There are 3 nested groupings, the coarsest first. Each group lies inside one group of the grouping before and may be the whole of it. The rows also spread widely along 10 directions, which tell nothing about the answers.
Some rows, each with its group in each grouping after it:
[-10  10  -4   0 -12 -25  10  -8  13 -12   1  20  27  35  16 -10 -29  -1
 -27 -10 -22  -5  29  25  12] : J_854 dinel J_517
[  8   9   5 -12  24 -53  -3  33 -24  12 -22 -26  15   8  75  11 -21  33
  -6 -18   6   3   3 -32 -12] : J_875 Roki J_853
[ -6 -24   0  17  36  -5  -4  25  -5  14  -3 -43  25 -21 -28  17  11  23
  29 -15  -1 -50   4  23  24] : J_854 Bag J_233
[  7  12  -9   6 -10   1  -1 -10  26   4   7  22   9 -27 -19  13  10 -24
  -6   9   0 -16  18  23  -2] : J_875 Lepi J_977
[ -5  36 -41  17 -52  14  35  -6  29 -17   0  -3 -15  -4  27  22  27  -6
  -6 -10 -19  16 -28   4  15] : J_99 Dapu J_833
[ 30 -17  15  30  14 -44 -29  38 -16   3 -31 -28  -8  31  -1 -16 -13  40
  14   2 -23   8 -28  25  -4] : J_99 dupif J_735
[-32   9 -19   0 -22  -6   9  20   3   5 -17  -8  30 -36  50  25  27 -19
   9  10 -37   6 -28 -20  35] : J_875 Roki J_70
[-20  -2   2 -13  15 -31   6  22  -7  12 -20 -16  42  -3  63   5   3  12
  13 -12 -22 -13   6  -9  20] : J_875 Lepi J_465
[ 35  26  32  27 -17 -20 -13  21 -14   3 -16  33 -18  36  35  -7 -43 -14
  -3  -8 -18   6   6   2 -26] : J_99 dupif J_814
[ 14 -23 -16   3  37 -27  -8  35   9  -1   3 -18 -28  26 -17 -17  -8  15
 -14  -2  20  11  -4  -1 -17] : J_854 Los J_107
[-11 -10 -18   5  12  -3  25  36  -6  10 -26 -26  18  17  54   1  33   4
  16  -8 -25  -2  -7  -3  26] : J_875 gor J_262
[ -9  29 -10  25 -37 -20  17   5  17 -24   3  10 -44  32  31 -13 -13   7
 -11  -5 -32  15 -39  -6   0] : J_854 dinel J_671
[-19   5 -18 -13  25 -13   7  34 -15 -14  17 -49  26 -16   4  32 -27  31
  -9 -35   0 -20   1 -21  16] : J_854 Bag J_855
[  0  18  -2  39 -24   5   7  20  -2 -13   4   8 -17  30  25  -6  -8 -11
   1 -13 -51  14 -29   3  15] : J_875 Roki J_386
[  5  25   0   3 -16 -12   5   3 -12   7 -16 -13  41 -24  33  36  -3  13
   9 -21  -9 -26  10   7  12] : J_99 Dapu J_588
[  3   9  39  20  13 -21 -19  23 -17  17  -8   3   7  -1  35  10 -26   7
  36 -22 -16 -37   9  -3  -2] : J_99 popoz J_919
[ 20  11   2   1  -8 -27 -31  30 -22 -18  -3 -16  22 -12 -16  25 -43  11
 -21  -2 -13  19 -17  -2  -5] : J_99 dupif J_159
[-12  -8 -33   6  15  -6  32  25  35  -7  13  -9 -38  49  22 -22   7   9
 -14 -13  -4  15   3 -10  -3] : J_875 surif J_552
[ 22  36 -17  20 -27   3  11  12 -23 -27   2 -30   0   8  10  32 -16  25
  -9 -29 -18   8 -30   1   3] : J_99 popoz J_376
[ 12   7 -20 -20   7 -41  -4   6   6 -16   3 -20  25  14  -3  14 -37  44
 -40 -19  11   7  23  15  -8] : J_99 Sipa J_489
[ 23  32  29  27   3 -17 -10  11  -9   6   3   5 -34 -18  14  21 -28   9
  12 -20   9 -38  -3 -11 -24] : J_854 Bag J_727
[ -9  12 -26  -6 -10 -25  14  -9  46 -18  19  15 -14  20   1 -14  -6   8
 -34  -1  -7   8   8  19  -2] : J_875 Lepi J_824
[  9   0  -9  26   1 -16 -13  40 -24 -18  -3 -54 -12   1  -5  20 -11  41
  13 -19 -23   5 -52   0  12] : J_99 popoz J_130
[ 48  28   1  20 -13 -14  10   6 -24  -6 -16  -6  18  48  33   9 -30  27
 -22 -39  -7   7  15  26 -10] : J_99 Dapu J_498
[ 30   7 -14  18  -4  -3   7  -1   7  -7   2  -6   9  27 -16   8  -9  18
 -15 -19   7  -7  22  41  -4] : J_99 popoz J_130
[ 22 -28  -8   8  41 -21  -2  25 -15  15 -24 -45  23   0 -10   8  12  29
   9  -1  15 -25  12  22   2] : J_854 dinel J_517
[ -5  20  -7  -9 -30 -22 -17  10  12 -20  10  31 -11  -2   2   5 -35 -30
 -28  13 -13  35  -6 -17 -11] : J_99 popoz J_376
[ -1  -9 -13 -22  29 -31  -5  44 -24  -5  -8 -37  35   9  34  11 -26  19
 -15 -18  -7  16  -1 -23   4] : J_875 Lepi J_465
[-10   2 -17  16 -23  -2  14   4  22   2 -22  -2  27  13  17  -2  26   0
   8   3 -36  -2   0  38  29] : J_99 dupif J_735
[ 42  33   7   5 -13  -9  10  -8  -5  17 -20  20  12   4  43  22 -11  -5
 -11 -19  19 -13  38  10 -24] : J_99 Dapu J_498
[ 16  -5   6  35  -4  11   2  35   1  15 -18  17 -39  15  19 -12  24 -33
  21  14 -26   7 -21  -1  -4] : J_875 gor J_262
[ 11   5  18  51 -28 -11 -22   2  16   1  -6  16 -21  -1 -28 -10   6  -3
  25   4 -40 -14 -25  47  14] : J_99 Dapu J_498
[ 32  11  23  22   2 -45  -3  12 -31   8 -40 -12  32  34  46  -4 -11  36
   2 -11 -27  -2  -6  21   9] : J_875 surif J_552
[  5  29  23   2  -5 -39 -18   5  -2   1   7   1   7 -12  18  22 -44  29
   1 -31  -1 -35  16  -1 -12] : J_99 Dapu J_588
[  7  -9 -17  -3  28   8  11  25  15  11  13  -2  -6   0  -7   9  -2 -14
  -8  -7  19  -7  30 -10 -12] : J_875 surif J_552
[ 34  16 -13  18  -6  -9  -8  20  -6  -9   3 -24 -23  -8 -20  23 -15  22
  -9 -17  11   3 -16   3 -21] : J_99 Dapu J_588
[-15  28  46   5 -14 -33 -27  11 -12  10  -4  25  26 -35  47  18 -30 -13
  21  -4 -41 -36  -8 -11  13] : J_875 Lepi J_824

New rows. What belongs after each?
[ -6 -11   2  -3  -4 -22 -30  18   2  11 -19   4  29 -40  -4  21   4 -22
  12  26  -6  -1  -1   5  11] : J_99 popoz J_130
[-14 -24 -32   0  -6  -4   5  15  15   8 -29 -15  36 -10   5   7  43 -17
  11  25 -16  14  -3  25  32] : J_99 popoz J_130
[  1 -31  -8  -2  33  -4  -2  31   0  25 -21 -17  31   4  16   3  18 -10
  23   2   5 -10  28   9   8] : J_99 popoz J_919
[ 10  41   0  12  -2   6  21  12 -20  -3  15 -12  26   1  40  37 -30  15
  -7 -52  -9 -31  21  -6   2] : J_875 Roki J_853
[  9  18 -28   8 -25 -12   4  15  10 -29  14  17 -20  40   7 -11 -32 -17
 -51   0 -24  57 -14  -8  -7] : J_875 Roki J_386
[  8 -10   9  -1  47 -36 -10  31  -1  20   1 -21   1   2  22   5 -16  29
   6 -20  21 -29  29  -8 -17] : J_875 Roki J_853
[-13   6 -17 -14 -22 -17 -14  20   9 -16   6  20  17   7  10   4 -34 -31
 -30   1 -21  40   3  -9   7] : J_99 Dapu J_498
[-19   0 -13   3 -22 -29 -15  11  18 -11  -2  16  11  -4   3  -5  -8 -16
 -21  20 -35  30 -20   2  18] : J_875 Roki J_70
[ 10   8  -6  18 -36 -10   1   4  12  -1 -25  30  13  30  24 -13   4 -29
  -9  11 -32  30   3  26   9] : J_99 Dapu J_588
[ 11 -10 -40  10 -14   0  -2  28  -5 -20  -7 -12  14  22 -13  -2   1 -19
 -33  17 -32  60 -26   8  19] : J_875 Roki J_386
[ 25   8 -36  15  -6 -11  21  21 -19  -6 -30 -47   9  13  36  15  29  29
 -10  -3 -14  29 -36   2  13] : J_875 Roki J_386
[ 12 -21 -19  14  18 -13   6  41 -15  -8 -19 -41   9  48  17  -9   3  25
   4 -14 -18  24 -14   9  10] : J_99 popoz J_376
[-15  -9  -5 -18  14 -53 -12  33   1  -6 -16 -29  30  12  34   3 -21  33
  -8  -6 -15  12  -2  -8  10] : J_99 dupif J_159
[ 27  16  17  35 -16  11  -3  17 -27  -3  -9   6  34  25   6  15 -32   0
   1 -30 -38 -11  13  33  10] : J_99 Sipa J_489
[ 14   0  -4  24 -23 -19 -13   4  12  -5 -16  20 -11  -1 -24 -12   8 -23
 -13  32 -18  25 -20  27   6] : J_854 Bag J_855
[ -4   3 -19  33 -23  -3  14  10  17  -1 -11   1   0  16  15  -9  29 -10
   4   6 -40  14 -21  26  25] : J_875 Roki J_853
[  4   5   6   7 -20 -28 -18  22  -4 -10  -8  30   6  21  11 -12 -29 -30
 -24  19 -37  43 -16  -7   5] : J_875 surif J_552
[-29  -8 -12 -16   0 -27  -9  25  15  -5  -3  -1   8  -5  19   1  -5 -12
   1  11 -15  16  -3 -17  10] : J_99 popoz J_376
[ -2  20  -4  -6 -28 -28   3  17  -4   6 -31  12   8   3  76   9  -1 -18
  -5   4 -19  29 -12 -21   1] : J_99 Dapu J_498
[ -9  27 -22   4 -36  -5  17 -11  23 -26  12  22  27  27  11  -3 -13 -11
 -35  -9 -44  16   1  31  24] : J_875 Lepi J_824
[ 52  27 -12  13 -18 -23   5   8 -19  -4 -21   4  -6  25  37   9 -17   9
 -39  -3   5  37  -8  -3 -26] : J_875 Roki J_70
[ 12  38   5   3 -35  -1 -12  18 -11 -15   9  32 -11  -9  17  26 -52 -29
 -26  -9 -15  22  -4 -24 -21] : J_99 Sipa J_489
[ 27  15   6  17  -3 -21   5   6 -19   9 -27 -27  42   8  31  22  -2  37
  11 -29  -8 -22   8  29  12] : J_99 Dapu J_833
[ 11  15  24  28 -21 -14 -17  -2  25  14  -8  52 -39 -25  -5  -3   1 -47
   9  30  -3  -9  -2   6 -16] : J_854 Bag J_727
[-18  17 -20  -6 -19 -29  19 -12  12   1 -22  -7  56  -5  48  13  20  15
  -9   0 -30  -5   7  20  37] : J_875 Roki J_386
[ 18  40 -10  17 -43  15  18   0 -10 -14  -4  17  14  18  33  25 -18 -18
 -16 -21 -20  12   2   8   3] : J_99 popoz J_130
[  4  21   5  22 -26  -7  -8  15 -20 -11 -10  -6  25 -15  14  17  -6  -2
   7  -7 -48  -1 -35  11  24] : J_875 Lepi J_465
[ 27   7 -26  11 -23   6  17   9  11  -3 -14  18  -4  43  21  -8   2 -25
 -26  -2  -6  40  11  16  -9] : J_99 Dapu J_498
[ 14  12  12  48 -19  -9  -8  15 -20  -7 -16 -26   3   5   5   9   5  28
  34 -16 -45 -14 -45  29  24] : J_99 popoz J_919
[-33  11  30   6 -12 -25 -29  13   6  -5  18  32  27 -18  -7   4 -43 -23
   2  -1 -49 -16   1  -1  26] : J_875 surif J_552
[ 13 -10 -15  25 -16  -4 -12  27 -13  -8 -19 -24  26   6 -16   6   6   2
   5   1 -34  20 -26  28  25] : J_99 Dapu J_588
[  5  19 -37  -2 -29 -16  12  -6  15 -30   4  -9  23   8  -7   8  -1  11
 -41   0 -25  27 -18  27  19] : J_875 Lepi J_824
[-27  21  27  19 -24 -19 -10  12  -5  -1  -4  18  14 -20  26   9 -17 -18
  18  -3 -47 -20 -18  -3  28] : J_854 Bag J_855
[-15   7 -26 -35   2 -30   5  20  18 -14  11  14  -4   8  21   1 -35 -21
 -51   6  18  37  21 -36 -16] : J_854 Bag J_855
[-16  11  -8   5   6  -4  21   8   5   5  -2 -19  36  -4  36  15  15  15
  16 -26 -22 -34   9  13  27] : J_875 Lepi J_977
[  1 -32 -17   2  40 -22   0  34  33   0  16  -1 -41  50  -8 -39 -10   7
 -12  -5   7  14  16   3 -20] : J_875 Lepi J_465
[ 18  22  -2  44 -25  25   7  23 -36 -10  -9 -14  31  12  17  21  -5 -10
   7 -22 -57   4 -28  15  31] : J_875 Roki J_386
[ 27  -5   8  23  31   8   7  38  -9  21  -2  -7 -29  14  19   4  -2  -5
  16 -16  11 -16  11 -17 -23] : J_875 surif J_552
[-14   8  13  15   5 -23 -20  40 -23  -7   2 -24  -2 -21  12  15 -20  13
  19 -14 -26 -15 -45 -20  17] : J_854 Los J_107
[ -8  27 -10  -9  -1 -23  -8   7  16 -23  38 -10 -17 -27 -22  23 -38  26
 -22 -24   1 -16  -9 -13 -10] : J_875 Lepi J_465
[-15 -12  -5   5   8 -45   1   8  38   1  -3   9 -17  31  10 -31   3  16
  -8  11 -16   6   2  14   6] : J_875 surif J_552
[-10 -17 -16  12  -1  13  15  15  15  13 -15   9   7   1  10  -2  29 -40
  11  16 -14  -6  10  11  15] : J_854 dinel J_517
[  4  11 -37  -3 -25  25  12  -7  27  -3   7  20  21 -33 -25  22  27 -53
 -19  20  -3  11  12  17   9] : J_875 Lepi J_977
[  1   7   3  14 -26 -25  -9  20 -13  -5 -29   8  17   9  38  -7   3 -15
   1  14 -50  29 -36   4  20] : J_875 Lepi J_465
[ 10  11  -1  13   1 -13   1  38 -37   1 -24 -41  15 -16  36  29  10  23
  15 -12 -27  -7 -39 -13  17] : J_875 gor J_262
[-19   2  15  -6   9 -33 -33  35 -14  -7  11 -16  30 -19   0  21 -51  14
   6 -23 -22 -15   0 -14  11] : J_99 Dapu J_588
[-32   6 -14 -17 -24 -44 -15  -1  22 -16  -2  15  11 -27  -1   5 -13 -16
 -24  31 -20  14 -14  -5  15] : J_854 dinel J_517
[-36 -18 -14  -9   7 -28  -4  25  20   0 -12   2  19   3  20  -9   2 -20
  -5  16 -20  15   1  -6  25] : J_854 Bag J_727
[ 10   1  21   0  24 -31 -16  34 -22  21 -17 -24  14 -14  44  21 -19  24
  23 -26   5 -30  10 -15  -7] : J_99 Dapu J_498
[-30  -8 -17 -17   6 -49 -25  44   6 -20   9 -34 -10  -7   9   5 -31  27
  -8  -6 -14  24 -33 -33   5] : J_99 Dapu J_588
[  6 -19 -18  13  -4  11  -8  29 -19  -6 -15  -9  45   5 -26   6  -4 -31
  -8  15 -29  22  -7  20  26] : J_854 dinel J_671
[-17   6  -9   2 -14  -2  -1  19  21   6   1   8  -2 -19  19  15   5 -25
  12   2 -11   0  -2 -12   7] : J_99 Dapu J_833
